Every row belongs to one group in each of 4 separate groupings. Each group adds its own fixed numbers to the row, and there is some noise. The rows also spread widely along 10 directions, which tell nothing about the answers.
Known rows, each followed by its group in each grouping:
[  9   2   6   4   5  -8   4   0  -3  20 -12   7 -14 -26   6   1  -9  12
   5  36 -14 -14  11  17  15 -19 -24  -7   1  16 -36   9  19 -25   9] : Q_368 X fop dat
[-32  30  14   8  -6   6  10  -8 -27 -25  17 -20   7  -6 -13   0  27 -14
  10 -11 -34  24 -45  15  -6 -18  -4   8  13 -13  22   4 -49   6  36] : Q_239 Z furaf dat
[-13  23   0  24  11   7   4 -22   6 -32  13 -12  14  -6  21  10  -1  -5
 -25   6 -18 -20 -33   2  -4 -20   5  -4   3 -21   6   1  -6   4 -10] : Q_368 P gogir Sozi
[-16  32   7   5 -21  25  27  10 -26   3  -4 -15   3   0  21 -22  15   1
  -4  -8  -7  -6 -42   1  -3  -3   0  -2  -5  -9  23  19 -26  13  19] : Q_929 P furaf damu
[-15  10  -6 -11  23  11   0  30 -14  28  -6  22 -21  14  -9 -31  15  -6
  -4   8 -32  -3 -22 -13  -2  25  29  -6   3 -13   8 -14 -21  12  16] : Q_929 X besa damu
[ 21 -10   5 -40   5   9  -8  26  31  19  -4 -15  18   9  33  -8  -7  30
   0  20  15 -12   0   9  19   4   7 -23  -7   2  -5   6  31 -14  -9] : Q_239 Z muze Sozi
[-28  -5   5 -10 -16 -18   8  20 -23  18  16  -7  13  19   7 -23  49   4
  18 -36 -48  11 -55  -2  11  11 -14  18   5   1  31   3 -67   9  57] : Q_368 X Terop damu
[-28  43  23 -53   0  18  10   7   4  19   5 -19 -10  14  -3 -25  24  -3
   6   7 -23  24  10   6 -12  35  -7 -12  10   4  11 -30 -17   5  23] : Q_929 Z fop damu
[ -7 -18  19 -20   9   1   7  16  23  38  16  24   9  37  -6  -7   5   7
   7 -36  11  -3  28 -13 -20  50  34  19 -23  23  19 -20  22  29 -28] : Q_929 Z muze dat
[-18   8   9   7 -27  11  36 -10  10   7  25 -12  40   4  41 -17   6   0
 -15 -34 -11  -7 -15   7 -13 -14  -5  28 -16  27  20   9   8  25  -2] : Q_368 Z Terop damu
[-14  26  27 -18 -12 -37  -3 -38   9 -36  23 -45   5  11  13  32  25   0
  18  11 -10   9  19   8  -8   2 -30   2  17   0  -3 -17  -4 -11  31] : Q_239 Z gogir Sozi
[ 24  24  -6  27  -6  24  22  19 -30   7 -20  25 -34 -19  -4 -10 -13  12
  -3  31   8 -32 -22 -12  -6 -13  22 -19 -11  -7 -14  19  22   3  -7] : Q_368 X besa dat
[ 10  28   1   7  -9  56  22  17  -8  13 -12  22   1 -15   3 -16 -25  17
  -9  -4  26 -11 -19 -10 -15   8  23 -24 -26  16   0  10  19   8 -16] : Q_368 P Terop Sozi
[ 35   0  -2   0   0   4   7   0  31 -21  -6 -32  12  -4  50  19 -19  31
  -9  44  26 -36  -7  10  19 -32   6 -22  -7 -25  -9  19  50 -23 -32] : Q_239 Z Terop Sozi
[  8  14   8 -31 -39  -6  -6  19 -25  -4 -11   0   1  17  13 -20  37  27
  48 -23   9   2 -31 -20  -8  44  -4 -16 -14  16  22  -5 -31 -13  76] : Q_368 Z Terop damu
[ -1   0  26  29  32  17  14  -5 -14  30   6  32 -24   8 -63  32 -25   8
  10   6   2  10  58 -12 -12  25  13   8  -2   3 -33 -29   5  15 -58] : Q_929 Z furaf damu
[ 10 -24   6   2  14 -15  -3  26   0  50   5  28  -3   8  -6   1 -14  26
   3  -3  -7 -15  17 -12  17  14   1   5  -8  14 -20   1   8  -2 -19] : Q_368 Z furaf Sozi
[ 18 -10  20  -1 -27  -5   8 -11   7 -19  11 -11  15  11   9  22  17  32
  33 -19  27  -9  -4  -6  -8  13  -8   1 -13   2  14   2   0  -1   2] : Q_368 Z fop dat
[-21  14   6   8  37  -2   0 -25  25 -38  23 -20  -2  22   8  27  14 -17
 -26  16 -30 -17  -9   0  -2   0  26   5  13 -52  16 -21  -1  12 -44] : Q_929 P gogir dat
[ 18  26  11  14 -29  36  34  -2   0 -33  -2 -28  21   3  34  -2  -1  13
  -4   2  33 -22 -39   1 -17 -21  17 -11 -14 -12  25  22  21  19 -13] : Q_239 Z muze damu
[ 21  -2  -3  -3  -3 -12   9  17  12 -12  -1  12  -1  35  28 -11   4  13
  -7 -16  33 -40 -23 -34 -21  24  43  -8 -22  -4  23   9  34  23  -7] : Q_239 P besa Sozi
[ -8 -15  24  33  14 -23   0 -24 -17   2  17  -4   2 -17 -26  47  -1  10
  21  18 -25  14  23  25  23 -36 -38  19  15   3 -36   1 -22 -21  -3] : Q_239 Z furaf dat
[-11  12  23 -48  33  27  -7  27  -7  49  -1   0 -26   2 -49   6   3   9
   7  39 -27  34  20  14  31  16  -8 -34  17  -9 -32 -19 -20 -12 -21] : Q_239 P muze dat
[  0  16  -7 -22   7  48  -1  19   4  14 -23  27  -2 -14   1 -33 -11   9
   7  12  10   7   0   3 -15  28  33 -23 -25  22   1  -8  17 -11  17] : Q_929 X Terop dat
[-18  -7   8   0  38  -2 -11   1  -3  36  10  27  -7 -19 -20   3 -14  -3
  -7  27 -42  16  29  22  13 -18  -8   9   9  23 -41 -15   2 -14   5] : Q_239 Z besa dat
[-13  10  23 -16   2   3  19   1   1  38  10  -4   4  -6  -5  -4  -9   4
   1  14 -11  16  39  17   6  -4 -20   7   2  33 -25  -3  14   3  -9] : Q_239 Z furaf damu
[  9   1   1  10  -5 -13 -12  18 -19   7 -13  23  -1   2  12 -16   6  17
  15 -16  -3 -23 -33 -17  -6  15   9  -5 -14   8   4   7  -7  -8  41] : Q_368 Z muze Sozi
[ -4  -6 -14 -18  13  62 -16  41  -2  27 -19  28  21 -11   8 -42  -3  22
  11  -3  -6  12 -39   7   9  23  34 -25 -19   5  18  -6 -32 -14  30] : Q_929 Z Terop damu
[-39  36  34 -11 -34  -5  31 -21 -22  10  35 -31  11   7  13   4  33  -2
  11 -30 -16  22  -2   5 -18   3 -40  21   7  18  16   2 -38  19  36] : Q_929 P besa Sozi
[ 11  21  13   0  -2  -7   9 -19  13 -21  -1   2  -3  14   6  19  -8  15
   4   0  28 -15  23 -17 -24  27   6  -8 -17   9 -11 -15  39  -1 -13] : Q_368 P Terop Sozi
[  4  10  17 -26 -20  14  13  14 -10   6   4  -6  12  23  -4  -5  20  24
  24 -20  18   5 -13 -17  -3  38  -2 -14 -10   1  16   1 -22  13   5] : Q_368 P furaf damu

New rows, each followed by its group in each grouping:
[  8   1   5  -6 -16  26  -1  -3  12  20 -10   9  19 -26  34  -8 -24  26
  11  12  26  -7  27  15  -2   9  -7 -10 -20  45 -20   2  31 -22  16] : Q_929 Z gogir Sozi
[  7   5   6 -16 -19  -8  18  17   0  26   7 -11  -8   5  41 -13  11   9
 -16  13 -17 -33 -17   1  24  -6  -8  -5  -1   0   6  22  14   1 -11] : Q_368 P gogir dat
[ 25   4   4  14  -5  67   6 -10  11 -24 -14   2  32 -27  10  13 -27  32
   7  11  46  -9 -15  11  -3 -11  12 -28 -26   4 -11  13  24 -10 -28] : Q_368 P muze dat
[ -1  19  -1 -13  -3   3   0  12  -2   9 -15  22   4  -1  17 -29  -8  10
   0  -7  10 -15  -9 -12 -11  24   9 -16 -19  25  -3   5  16  -5  28] : Q_368 P furaf Sozi
[ 10   2   4   2  20  -3   2  17   2  12   0   1 -10   4   1   4 -12  11
  -9  26  -6 -14  -6  -1  13  -9  12 -12   5 -18 -12   5  12  -4 -20] : Q_239 Z furaf Sozi
[ -3  25  12  12  -7   1  17  -8  -4  -9  17  -1  -1   2  11   7   0   6
  -5  -3  -3 -12  -8 -10 -18  -3   4   4  -1  -5   1  -1   8  14  -4] : Q_368 Z besa Sozi
[ -3  20  21   7   4   8   2  -8 -17  -8   6   4 -12   9 -37  28   7  18
  23  -7   6  10   3 -17 -12  26  -3 -12  -3  -9  -8 -17 -23   0  -4] : Q_368 P Terop Sozi
[ 19  -5   9  19 -29 -26   7   0 -23   1 -11  10  -2   7  14   5  12  27
  32  -9  10 -24  -6 -16  -5  10 -14   7 -13  19  -6   7  -1 -14  36] : Q_368 Z Terop damu
[-17  28  31 -32 -10 -16  10  -9 -16  18  10 -22 -16  13 -12  11  26  10
  20  11 -25  18  23   1   6  20 -41  -7  12  11 -21 -17 -23 -12  20] : Q_368 P Terop damu
[ 10  41  10  14 -35 -41  33  -1 -30 -23  -1 -10 -35  22  19  -8  25  -5
   8  -6  13 -35 -25 -30 -37   4   7   4  -5  -1  18  19  24  25  36] : Q_239 X besa Sozi
[ 33 -15  -6  37 -15 -58   0 -11   8 -30  -6  11   7  19  52  11  -1  21
   5 -13  24 -63 -15 -28 -15   0  12  17 -24   5   6  13  45 -10  17] : Q_368 Z Terop Sozi
[  7  59  31 -24 -17   6  27   9 -32  17 -11 -27 -62   7 -14  15   8  13
  15  43   8  -4  20 -13  -2  22 -17 -34  10 -18 -19  -2  10 -11  -8] : Q_929 P Terop Sozi
[ -6 -11 -14 -14   6   2 -13   7  32  -5   1  17  26  11  51 -28   6   1
  -8 -14  -1 -26 -12  -1 -12  28  42   7 -23  15  28  -8  24   0  18] : Q_929 Z gogir dat
[  5  24  15 -13 -22  10  11 -11 -10 -13  -5 -20   6 -17  18   8   4  21
  15  21  11  -2  -5  12   7 -10 -26 -19  -2   5 -15  15   2 -20  18] : Q_368 P furaf dat
[-11  37  25  -2   1 -20  31 -17   3  -6  39 -41 -17  20   9  31  15  -5
 -19  20 -32 -12   2  -8  -1 -21 -16   9  27 -42   1  -5   6  23 -44] : Q_368 Z besa Sozi
[ 45 -30 -15  -4  42 -10 -35  11  44 -11 -30   6  10  -2  37  17 -34  37
  -6  61  26 -42  12   6  28 -12  20 -32 -10 -16 -39   0  65 -46 -25] : Q_239 Z muze Sozi
[-10  -3   8  37  34  22   3  12 -19  38  10  21 -17 -16 -22  16 -18   9
 -11  22 -34  -1  -2   7  17 -22   3   5  10 -19 -24  -3 -22   0 -33] : Q_929 Z besa Sozi
[-41 -17  24  47  -4  11  32 -12 -16  44  42  17  47  -3  -9   0   4 -10
 -11 -63 -43  15 -15  17  -8 -25 -19  60  -5  39   8   4 -40  43  -8] : Q_368 Z muze damu
[ -1  25 -14 -22  16 -10 -35  -3   9 -38 -17   3   4  -8  33 -16  10  10
   7  27 -16 -12 -28  -4  -7  10  11 -26   1  -9  -6 -19   1 -36  68] : Q_368 Z besa Sozi
[ 13  -6   6  -2 -16 -36   9  -7  23 -41  14 -45  19  20  57  12  30  14
   0   4  -2 -33 -41   8  12 -28  -5   6   4 -36  32  21   8  -4   7] : Q_239 Z fop dat
[  5  39  -1  -3 -17   9   9  15 -24  -4 -31  26 -16  -5  17 -38   2  -2
   0  -4  11 -30 -31 -15 -25  19  23 -19 -23  23   5  11  24  -2  42] : Q_368 P muze dat
[-17   6  33  -8  -3  -3  29   2 -12  50  30  -3 -15  24 -28  14  12   2
  -4 -11 -26   8  30  -5   8  20 -22  14   9  12 -13 -12 -17  27 -37] : Q_368 P gogir damu
[  2  31  17  16  -8  16  24   2 -34  -8  -5  -1 -26  -2 -34   5  17   7
  16   6  -7   3 -29 -10 -14   9  -5 -12   6 -19   2  -2 -32  14   9] : Q_368 X fop damu
[-11  21   1 -45   5  33   4  24   5  21  -6   3   7   5  -3 -35   7  10
   3   7 -11  15  -8  -1   1  32  14 -23  -5   9   4  -9  -7   6  11] : Q_368 X furaf damu
[-33  39   8   3   2  -2  16   0 -30  -5   5  -5 -24   2 -11 -14  27 -22
   1   1 -41   7 -30   1 -14   6   6   5  11 -15  18  -3 -32  12  30] : Q_929 X furaf dat
[-17 -17   0   0  12   1  -1  -9  27  -2  17  16  37  15  21  -6   4   2
   0 -35  -9   0   1   3 -16  17  26  27 -21  17  23 -16   7   6   5] : Q_929 Z Terop dat
[-15  50  29  16  17   3   3 -37 -31 -36  -3 -20 -43  -7 -53  47  17 -11
  29  40 -20  24  17   7 -15   1 -16 -13  25 -33 -26 -29 -23 -13   6] : Q_929 X muze dat
[-21  12  32 -38  20   5  12   6  -1  51  21 -34  -5   9 -17  17  15   9
  -8  30 -50  23  21  21  43  -9 -46  -6  32 -15 -33 -14 -30  -3 -35] : Q_368 P muze damu
[ 16  11   2  14 -17   4  10   4 -22  -9 -20  14 -19  -3   1  -2   5  16
  29   5  19 -13  -5 -10 -15  18  10  -6 -20  11   0   4  11 -13  29] : Q_929 X Terop dat
[ 22  -7   9 -28  -5  12  -5  18  -1  -3 -12 -21   1  12   5   9  17  38
  27  25  15   0 -15   1  29  12  -7 -34   1 -20  -4   3 -18 -22   7] : Q_239 P Terop damu
[  6  -1 -16   9  25   6  -4  -2  31  -3 -11  30  15 -14  37 -18 -33   2
 -28  18  -8 -32   5   7  -7 -10  31   2 -21  19 -16  -5  62 -18 -14] : Q_368 Z Terop dat
[  6 -48  -9  -3  40 -14 -24  25  28  26  11 -12  24  -1  29  14  -4  27
 -10  32 -39 -12 -21  26  62 -40  -8  -3  12 -30 -17   7 -17 -35 -16] : Q_239 Z Terop Sozi
[  1   6   5   6  13 -32  11  15   1  47 -12  10 -22   8  37  -9 -14  -1
 -28  23 -18 -46   9  -4  13 -11  -6   8   0   9 -24  13  41  -8 -11] : Q_929 P muze Sozi
[-10  49   8  20 -10  39  23 -19 -20 -29   8  -9  -1 -21 -11   7  -1   1
   1   9   0   8 -26   2 -24 -14  -1 -13   1 -10   0   1 -13  14   6] : Q_368 X besa Sozi
[ 35  23  17  44 -32   4  19  11 -66  -2 -20  17 -48 -18 -33  26  -1  29
  42  16  24 -19 -15 -18  -1  -1  -9 -19  -7 -11 -18  23 -12  -8   8] : Q_368 Z furaf dat
[  4   5   6   4 -24   5  12 -11   1 -37   4  -7  36  20  23  -5  18  16
  16 -38  27 -12 -33 -16 -20  22   9   0 -22   3  31   6 -12  16  20] : Q_368 P furaf damu
[ 12 -10  13  22  -6  -3  16  15 -19  32   4  18  -9  -8  -7  11  -8  20
   9   4   0 -14   6   0  14  -9  -9   8  -6   7 -17  15   4   1 -21] : Q_368 Z furaf dat
[-11   8   4 -33  -9   8  -4   7   6   2  -4   9  27  17  13 -29  18  11
  13 -27   5   5 -13  -9 -12  41   6  -7 -17  25  16  -8 -13   4  42] : Q_368 P furaf damu
[ -6   9  24   4  -2   5   9  -6 -26   8   6   5  -3   8 -36  18  11  18
  25  -8  -1  14   7  -7   2  20 -19  -2   1   3 -14  -7 -34   2   1] : Q_368 P furaf damu
[  2  24  10  25  10   7  21 -41  17 -46  10 -25  18   0  17  30 -11   3
 -20  20   2 -19   2   5  -7 -26  -6   2   2 -27 -13   0  22   4 -42] : Q_368 P furaf damu
[-38  13  23 -35  -5  21  10   0  -8  28  25  -9  21  -6 -28  -9  24   3
  21 -19 -30  49   3  21   5  15 -25   3   5  25   2 -10 -47   6  22] : Q_368 X furaf dat
[  2   5  -6  14  30  -9 -15 -17  15 -46  -7 -20  19  -8  26  17  -6   9
 -12  34  -6 -18 -25  13  15 -31   1 -16   7 -31 -12   8   5 -25   3] : Q_239 P furaf Sozi
[-16  -8  -5   4   4  34  15  29  12  44  19  15  33  -7  27 -33 -12   6
 -25 -29 -23  -8 -36   8   5 -13  20  13 -17  16  21  13  -4  20 -14] : Q_368 Z Terop Sozi
[-24  17  16 -26 -22  -1  16 -14   9  -9  21 -30  28  16  29 -13  28  -5
   0 -20 -10   7  -9  11  -9  11 -14   8  -1  26  21   0 -10  13  31] : Q_239 P gogir damu
[-24  24   5   2  12 -13 -21 -11 -12 -21   1  -7  12 -11   8  -1  19  -2
   6   3 -39   7 -36  10   0  -8 -11  -3  12  -9  -1 -11 -34 -20  54] : Q_368 Z muze Sozi
[ 24  30   1  17 -34  48  23  33 -38   1 -29   4 -23 -16   2 -21   3  28
  24   1  34 -18 -61 -13 -12   8  17 -35 -16 -13  25  29 -18   4  29] : Q_929 X fop Sozi
[-27  40  10 -92  22  21 -20  14  21  28   0  -6 -13   3  -4 -31  16  -4
  -5  33 -37  28  25  10  10  51   1 -39  12  13 -15 -35   2 -18  19] : Q_368 P gogir dat
[-16  12  12 -22  40 -14 -15  -4   7   9  -1   8 -15   9 -18   8   7  -4
  -7  22 -38   4  14   2  10  14  -3 -10  12 -10 -27 -27   0 -12  -8] : Q_368 P muze dat
[-10  33  -2  14 -23  17  20   1 -28 -12 -11 -18  11 -22  41 -20  13   5
  -8   8 -24 -15 -60  11   9 -33 -20  -7  -2  -2   7  25 -26 -14  45] : Q_368 P Terop damu
[ -6  40  33  40 -56  -8  45 -56 -12 -32  20 -20  24 -18  27  25 -12   7
  14 -27  36  -8  25   2 -45 -22 -39  28 -18  48  -6  18  36  15  13] : Q_368 Z furaf Sozi
